There are 7 hidden switches. A switch that is on adds its own fixed numbers to the row, and there is some noise. The rows also spread widely along 13 directions, which tell nothing about the answers.
Some rows, each with its switches (1 for on, 0 for off) after it:
[-15 -16   2   6   8  19 -18 -13   7   4  10  -2  -8   6 -13  14 -10  10
  -2  -7  -6  18 -14]  1 0 1 0 1 1 0
[ -3  14 -13  38  22  12  -4 -11  -5   5   0   2  -7 -13   2  -7 -32 -21
 -18  -8  17  16   3]  0 0 1 0 1 1 0
[ 14 -29  -9   9   1  32  -7 -12   0  -9  25   6  28  -8 -11 -15 -10  34
 -36   9 -25  22  -2]  1 0 0 0 1 0 1
[ 13 -31   2 -33 -11  15  12   2  35   3 -13   2 -22 -28 -21  -1  16  20
  -2  12  13  -2  -6]  0 0 1 1 0 0 1
[-26 -16  -5  21  -5   6 -11 -15 -10  20  -2  21 -48 -10   1  28   3   7
  -1  -3   2   1  -1]  0 0 1 0 1 1 0
[  8  12   2   9   9 -16  -7  13  20  -5  10  -1  48 -10 -13 -26  11  16
 -21  -1 -26  -7  16]  0 1 1 1 1 1 0
[ -1 -14   9  25   8   5  -9   0   0 -16   0  14 -13   0   8   2   1  -6
 -12  -7 -16   9 -11]  1 0 0 0 0 0 0
[  2  17 -21 -10  -3   1  13  25   6   5 -14  15 -42 -33  10  -1  20   2
 -10  -7 -18 -16 -26]  1 0 1 0 0 0 0
[-30  44  10   5   8 -20  18   4  12 -10  -2  23 -13 -14   0  -9   1  31
  31 -17  -4   2  35]  1 0 0 1 0 1 0
[-31 -19  31   7   6  -9  -2   6  20  12  10   4  -3   4 -16   1  22 -21
 -17 -16   1   7   0]  1 0 1 1 0 1 0
[-30  18  17 -15   0   3 -21   0   6  -3  27  -1  33  19 -30   8   1  28
  22 -28 -13  21 -34]  1 0 1 0 1 1 0
[-31  -1  22   4 -18 -19  -8   2  -7   8   2  35 -13   0   7  17  28  33
  14  -9  -8  -4  -7]  0 0 0 0 1 0 0
[ -8   9   6  -4  15   7  -8  15  12 -11 -11  22 -20 -11  -3   2  -5  25
  18 -13   3   8 -17]  0 0 0 0 0 1 1
[  3  -7 -33  -3  -7  -4   2   5  10  14  -9  -1 -28 -29 -25  16   4  30
   3  18 -10   0   6]  0 0 0 1 1 0 0
[ 11  -8 -21  12   3  17 -22 -32   1   5  27   0  17  -3  -4   7 -11  53
 -14  19 -37  11   8]  0 1 0 0 1 1 0
[  3 -11   4 -11  -1  20  21   5  21  13   3   8 -37 -33 -13  -7   1 -23
 -19  -5  21  10   9]  0 1 1 0 0 1 0
[ -2  18   7  -4 -36  12   9  -4 -12 -17   0  32 -17 -41 -17   3  17  23
  11 -26  15  -1 -32]  0 0 1 1 1 1 0
[ -2   8  15 -27 -19   4  11  13   9   5  -2 -10  -6   2 -40  -2  -7  -5
  13 -39  -3  -7 -10]  1 1 1 0 0 0 0
[ 10  -7 -11  -3 -14   6   4  -8  -2  13  -6 -11  -8  -2 -22   5 -17  12
  -7 -12  -2  -6   6]  1 0 0 0 0 0 0
[ 13  17 -11  54  15 -21 -13  12 -10 -48 -26  36   0 -30  10  -6   1  -1
  13  13  -1   7   4]  0 0 1 0 1 1 1
[  7   5 -16  15  17  20 -20 -11  17  10 -20   9 -23 -17  12   3 -28  37
   3   4  10 -14   7]  0 1 1 1 0 1 0
[  1  19 -24  22   2 -16   0  -5 -13  24 -14  17 -11 -13  21  -6  -5  33
 -20   3 -19 -29  25]  0 0 0 0 0 1 1
[-43  -7  24   7  -6 -17 -12  22  -3   9 -14  29 -24   2 -14  19  15   8
  23 -18  11   1 -13]  0 0 1 0 1 0 1
[-32   6  14  14   5   5 -16   1   0  23  16  13  13   9  -2  -3 -11  19
 -13 -22  -2   3   8]  1 1 1 0 1 1 0
[-11  18  22 -22   6  12   5   3  27   3 -14   9 -16  -7   3 -10  -5  20
  15 -32  14 -11 -14]  0 0 1 1 0 1 0
[  7 -25   4  -9  -6  23 -14  -6  14 -12   1  10   3  -3 -20   2  -9  34
   5   0  -6   8   2]  0 0 1 0 0 0 0
[ 13   2 -16   9  -7  19 -19   9  -6   2  -7   9   9 -14 -25  -3 -33  35
  -1 -11   1  -3  -1]  0 1 1 0 1 0 0

New rows. What belongs after each?
[  7   7  16  -9 -20  -1  -5 -11   0  23 -14   5   5   3   5   0   0  21
  -3 -16  12 -32 -20]  0 1 1 0 0 0 1
[-31  26  15 -15  -8 -15  29   9  11  17  -1   2  -6  -1 -16  -8   0   2
  18 -26  14  -1  21]  1 0 1 0 1 0 0
[-33  14  30   6 -23 -11  18 -25  -2  10  25  15   4  -7  -6   5  21   3
   6 -13  14   9  18]  1 1 1 0 1 1 0
[-11  -8   6  33  29   9 -21  41   4 -41  -2  33 -18 -24   0  -2  12 -28
  -9 -15 -16  29 -41]  1 0 1 0 1 1 0
[-39  42   6  -5 -11   2   1  -6  -3  25   7   9 -14 -11 -14  12  -3  23
  25 -32  16  -1 -19]  1 1 1 1 1 1 0
[ 10  10 -10 -13 -23   6  21 -13  -4   0  -4  -3 -11 -10  -7  -5   0  18
  -2 -16 -19 -15   2]  1 0 1 0 1 0 0
[-11  20  24  25   6   5 -24 -19  -9  12  17   6  23  18  26  -2  -6   5
 -22 -30  -3  -7 -36]  1 1 0 0 0 1 0
[ -5   1  -5  17   4 -21  -7   4   2 -22  22  -2  23  -8 -35   7  13  -3
   3   8 -21  31  -2]  1 0 0 0 1 1 0
[-13  12   0  16   4   9  10  -8  -6   1   5  32 -14 -17  15 -17  -2  23
 -17  -8 -14  -3  30]  0 0 1 0 0 1 1
[  1 -16  14   0  -8   1   4 -15  10  14  20   2  24  -4   3 -11  18  -5
 -39   5   1   0  -3]  0 0 1 0 0 0 0
[  4 -17  30  31 -12  -3 -11  -8  -4 -21 -13   0  13  11 -34   3 -18   0
  16 -22  14   6   1]  1 1 0 1 1 0 1
[  5  -4 -23   3  18   3 -13  -1   8   8  -8 -10  -9  12 -16   2 -35  37
   4  -7 -37  -2  26]  0 0 0 0 1 1 0
[-32  23  15   0  -1 -30  13  18   7  10   3  27 -23 -21  11   7  37  -2
   5  -8  -1   2  -9]  0 0 0 0 1 1 0
[  3 -19  20  -8   1  18   8   9  24   1 -25  21 -28 -14   4 -11 -13  17
   8  -8  24  -6  12]  0 1 1 0 1 0 1
[-26  11  16 -10   9 -20  -4   5  24 -13  13  -3  -1  10 -35  12   4  19
  40  -5 -20  24  20]  1 1 0 0 0 1 0
[ -8  17   9 -13   2  -2   1 -15  33  12  -6 -20  10  -1 -23   5 -17  19
  30  -7  33   2   5]  1 1 1 1 1 1 0
[-16  33   7  28  20 -10 -14 -16  10 -33  11  18  -1  -7  21   8  17  10
  25  10 -18  17  -8]  1 1 1 0 0 1 0
[ 12  -8  -4  41  -3   5  -6  -6 -19  -5  -8  14 -20 -18   3  -2  -4 -15
 -33 -20 -11  -7 -12]  0 0 0 1 1 1 0
[  5 -24 -14  -4   2   7  -4  -1   7  -6   2 -13  -3   5 -28   5  -2  13
  -5   5 -40   8   0]  1 0 1 0 1 0 1
[  9  11  31   4  12  -3 -20  10  23 -22 -13  10  19 -11   6  -2   7 -10
  16  -7  41   9 -57]  0 1 1 0 1 1 1
[-15  11   5  -9 -23   9  -6  -9  -3   0  20   9  24  -9 -40   0  -1  36
   5 -23   1   6  -5]  1 0 1 1 0 1 0
[ -2   3  -2  20  -5  23  -6   7 -16  -8   2  16  16 -17 -23 -12 -25   5
  -9 -18  23  18 -13]  1 0 1 0 1 0 1
[ -6  15 -17   3 -11  -8 -10 -14  -5  12   3  -2  -5  -7 -21  15   7  21
   2  -9 -22 -12 -15]  0 0 1 1 0 1 0
[  6  24 -15 -18 -17   6  11 -24   3  13   7 -15 -19 -10 -22   9  -8  39
  16 -17 -25 -11  -6]  0 1 0 1 1 1 0
[-18  -6  26   1  -6  25  16 -29  12   9  21   3 -18   0   5  -7   7  -2
 -17 -17  -8   4   4]  1 1 1 1 0 0 0
[ -7  22   7  12 -28  -4   3 -19 -19 -16  22   9  -9 -20 -14  21  32 -12
   8 -14 -11  10 -48]  1 1 1 0 1 1 0
[  4 -10  50 -21 -31  16  21   0   7   5 -18   9  10  13 -18 -27 -25  17
   3 -55  27 -21  25]  1 1 1 0 1 0 1
[ -2  12  -6  -7   7 -25  -8   6  12  24 -12 -16   6  15 -11   1  -1  16
   3  -7 -27 -23   4]  0 1 1 0 1 1 1
[ -3  -7  11 -29 -15  -7  10  27  17  12 -11  -4  -9  -6 -33   1  12   4
   8 -19  -6 -10 -14]  1 1 1 0 1 0 1
[-24  22  -4  -3  -1 -14   6 -20   3  35  18 -18 -12   7 -19  11  -2  -9
  -2  -8 -12  -1  14]  0 1 1 0 0 1 0
[-17  -9  -2  13  -2 -14 -26   8   4 -22  12   4  19  -7 -45  18  25  15
  16   7 -20  23 -30]  1 0 1 1 1 1 1
[  3 -12  -4 -14  -1  -1  -6   4  33  42 -31  -6   8 -13 -16  -5 -19  31
  -4  11  52 -22  17]  0 0 1 1 0 0 1
[ -6  11  -2  13  -7 -22 -13   0  -1   9  -4  -8  11   2 -29  15 -12  10
  18   1  11  -1   8]  1 1 0 0 0 0 0
[ 13 -26  10  10 -29  -2 -22 -17  -7  18  -9  10  -1  -2 -12  19  -5  30
 -10  -5   9 -23   6]  0 1 0 0 0 1 0
[ -7   2   1  23  15  -4 -22  18  -3 -24  17   8  36   0 -37  -6  -6   5
  -6  -7 -19  29  -8]  1 0 0 0 0 1 1
[ -6  18  -3 -21  13 -14  15  25  16 -17   1  -3  -2  11 -30 -16 -10  30
  25 -23 -61   8  33]  0 0 0 0 1 0 0
[ 20  25 -29  -1  19   5  -1 -13  19   1  -5 -14   2 -17   0  -5 -19  11
   2  13   0   3  -3]  0 0 1 0 0 1 0
[-27  -3   0  -8 -13   1   5  13  -3  33   9  11 -25 -12 -22  10   1   9
 -10 -26   1   2  -5]  1 0 0 0 1 1 0
[ -8  16  -2  18  -1 -10 -19  -8  -5   6  13  12  21  -1  -6   5  -5  38
   2  -2 -17   1   7]  0 1 0 0 1 1 0
[  5  51 -16  -1  -1  -7  -4  -4   8  -1 -11 -10  13 -18 -16   2 -16  30
  30 -14  13 -10 -19]  1 1 1 1 1 1 0
[-11 -27  -1  12  -5  23 -28  -4 -11  13  13   9 -16  -2 -12  20   6  -7
 -33 -15 -13   6 -46]  1 0 1 0 0 1 0
[-24 -15  26  -2  -6  12 -15  13  16  14   5   2  -9 -10 -25  16  12 -14
   2 -18  31  15 -54]  1 1 1 1 1 0 0
[-19  12  14  -6 -10   9  -9  21   7  28   0   5  29  -2 -49 -16 -37  27
   3 -36  35  -5  19]  0 1 1 1 0 0 0
[-11  -7  13  18  10  28 -13 -13  -4 -22  16   4 -11  15 -21   0 -25  23
   9 -30 -42  24  -2]  0 1 0 1 1 0 0
[  0  15 -35   7 -17  -3  -9   2 -10   7  -3   7   2 -34 -18  10  16  33
  -1  13  -8  -6 -35]  1 0 1 1 1 0 1
[ -3  31   4   9  10  -5   4   7   6   1  18   2  33  -2  -6 -23 -14  16
 -12 -20 -18   5  15]  1 1 0 0 1 1 0
[  2   6   2  -9  -6 -17  28  10   6 -16  13  -3  -7 -14 -17  -7  36 -18
  -9  -5 -38  12 -22]  1 0 0 0 1 0 1
[-22 -21  13  -5  -2   3  -4  29   3   1  13  11  -5   4 -31  -1   7   7
 -11 -26 -32  16  -4]  1 0 0 0 1 0 0
[ -4  21 -11   3  -7  -4  20 -15   2   8   3  -8 -10  -8 -11  -6  -7  11
  -3 -10 -15  -5  13]  1 0 0 1 0 0 0
[-32 -23  25  -1 -14  19   3   5 -10  34  14   9  -8  14 -25  -7 -14  -5
 -29 -47  -2   2   9]  0 0 1 0 1 0 0
[ 22   0 -22  -9 -10  -4   1  10  14 -10 -25 -24 -23 -23 -46  15  -4 -11
  15 -12   0  -7 -31]  1 0 1 1 1 1 0
[-14  -2   9   8 -14  -3   7 -29  -3 -16   8  13 -28   0   8  18  26   9
  13   3 -27   4  -3]  1 0 1 0 0 0 0
[ -6 -13 -18  11  15   0 -25  13  -3  -3   2  -7  -9  15 -39  14 -23  17
   4 -18 -51  12   1]  0 0 0 0 1 1 0
[-30   5   9 -24 -27  -5   5  -8   2  28  19   0   1   2 -31  12  21  32
  -1 -26 -19  -9  -9]  1 0 1 1 1 1 0
[ -4  15  -9   2 -12  -1 -18  15   2  -8 -13  42  -2 -45  -1  11   9  48
  19   7  35  -1 -20]  0 0 1 0 1 1 0
[-12   0  35 -14 -22  -2  19  -1  18  31  -3  10  -1  -8   5 -14  14  12
 -19 -34  19 -29  10]  1 1 1 1 1 1 0
[ -3   5  -4   0  -2  11 -17  10  -4  16  12   5  26   0 -22  -6 -22  30
 -18 -24  -4   0  -6]  1 0 0 0 0 1 0
[-33  21  10 -14  -1   5  10  12  12  17  17   7  -2  -6 -23  -9   3  14
  -5 -32  -7   2   1]  1 0 1 1 0 1 0
[-14 -30  -4   9 -26 -14 -11   7  -3  23  -5  14   1 -13 -33  13  22  25
 -20   3  -6 -16   8]  1 0 1 1 1 1 1
[ 25  20   8  -9 -21 -15  18 -21  10  -5  -8 -19  15  -9 -27 -12   5   1
   6 -13   0 -21   3]  0 1 1 1 0 1 1
[-18 -14  21  -6 -17   3  16  -1  -1   8  25  10   7  -4 -28  -6  13   3
 -19 -20  -7  16   3]  1 0 0 0 1 1 1
[ -5  29 -16  18   3   9  -7  -5 -15  -5 -18  17 -18   1  23  -1 -22  38
  10 -24 -30 -20  -5]  1 0 1 0 1 0 0
[-10  12  25 -22  -4  -1  40 -18  10  17   6  -7 -33   4   2 -11  10 -21
  -7 -32  -7  -4   4]  0 0 0 0 0 1 1
[-35  18  11   1   7 -10   1 -10  12  29  -7   1 -19  20  18   8  -3  25
  17 -14 -12 -17  16]  1 1 1 0 1 0 0
[-19  19  22   2  11   2  -2   7  24 -18   0  21   4 -20   7  -6  16  13
  16 -12  16  11 -27]  1 0 1 1 1 1 0
[-29  16  22 -20 -27 -11  12 -10   3  30  26   7  -1  -9 -21  13  19  15
   8 -17  17   7  -7]  0 1 0 0 1 1 0
[  8  -9  -3  11   4   2  -7  -3  14 -12 -14  26 -27 -24  23   4  19  13
  -8  13  -9  -9  -3]  0 0 1 0 0 1 0
[-22  -9   9   1  -4  -3 -10   2  11  18   6  17   4 -10  -3   9  11  19
  -5  -1  14   3  -2]  1 0 1 0 1 1 0
[-11  18  18  -4 -18  -9   2  -7  -1  18  21 -16  37  13 -30 -11   2   5
 -15 -40 -19 -12  -4]  1 1 1 1 1 1 0
[  8  30 -20  35  22 -26  15   7   0   6 -19   2 -24 -19  26 -14   4 -20
 -27  -9 -33 -22   4]  0 0 0 1 1 1 0
[-26   7  27 -22 -17 -26  13  31  12  37  21   5  49   7 -27 -26  22  12
 -29 -20  -6 -15  23]  1 1 1 0 0 0 1
[-25  26   3   5   6 -18 -10   5   7   1 -10   9 -23   1  -7  17   0  18
  35 -10  -9  -5  12]  1 1 1 0 0 1 0
[-24   6   0   3  -7 -17  -2   5   4   7   1  19 -22 -21 -25  20   7  13
  20   4  19  13   9]  0 0 0 0 0 1 0
[-22  20   3  43   5 -19 -26 -10 -11  -2  14   2  23   5 -20  13  -4  11
   8  -9  -9  14  -5]  1 1 0 1 1 1 0
[ -9   2  14   3  -1 -33  -6  -6  26  -3 -19  -9   5   2  -3  19  28   3
  24  12  13  -8 -19]  1 0 1 1 1 0 0
[ -7  10   8 -28 -27  -5  11  -9   6  18  17 -15  38   8 -33  -5   4  24
  -1 -19  -1  -3  -1]  1 0 1 0 1 0 0
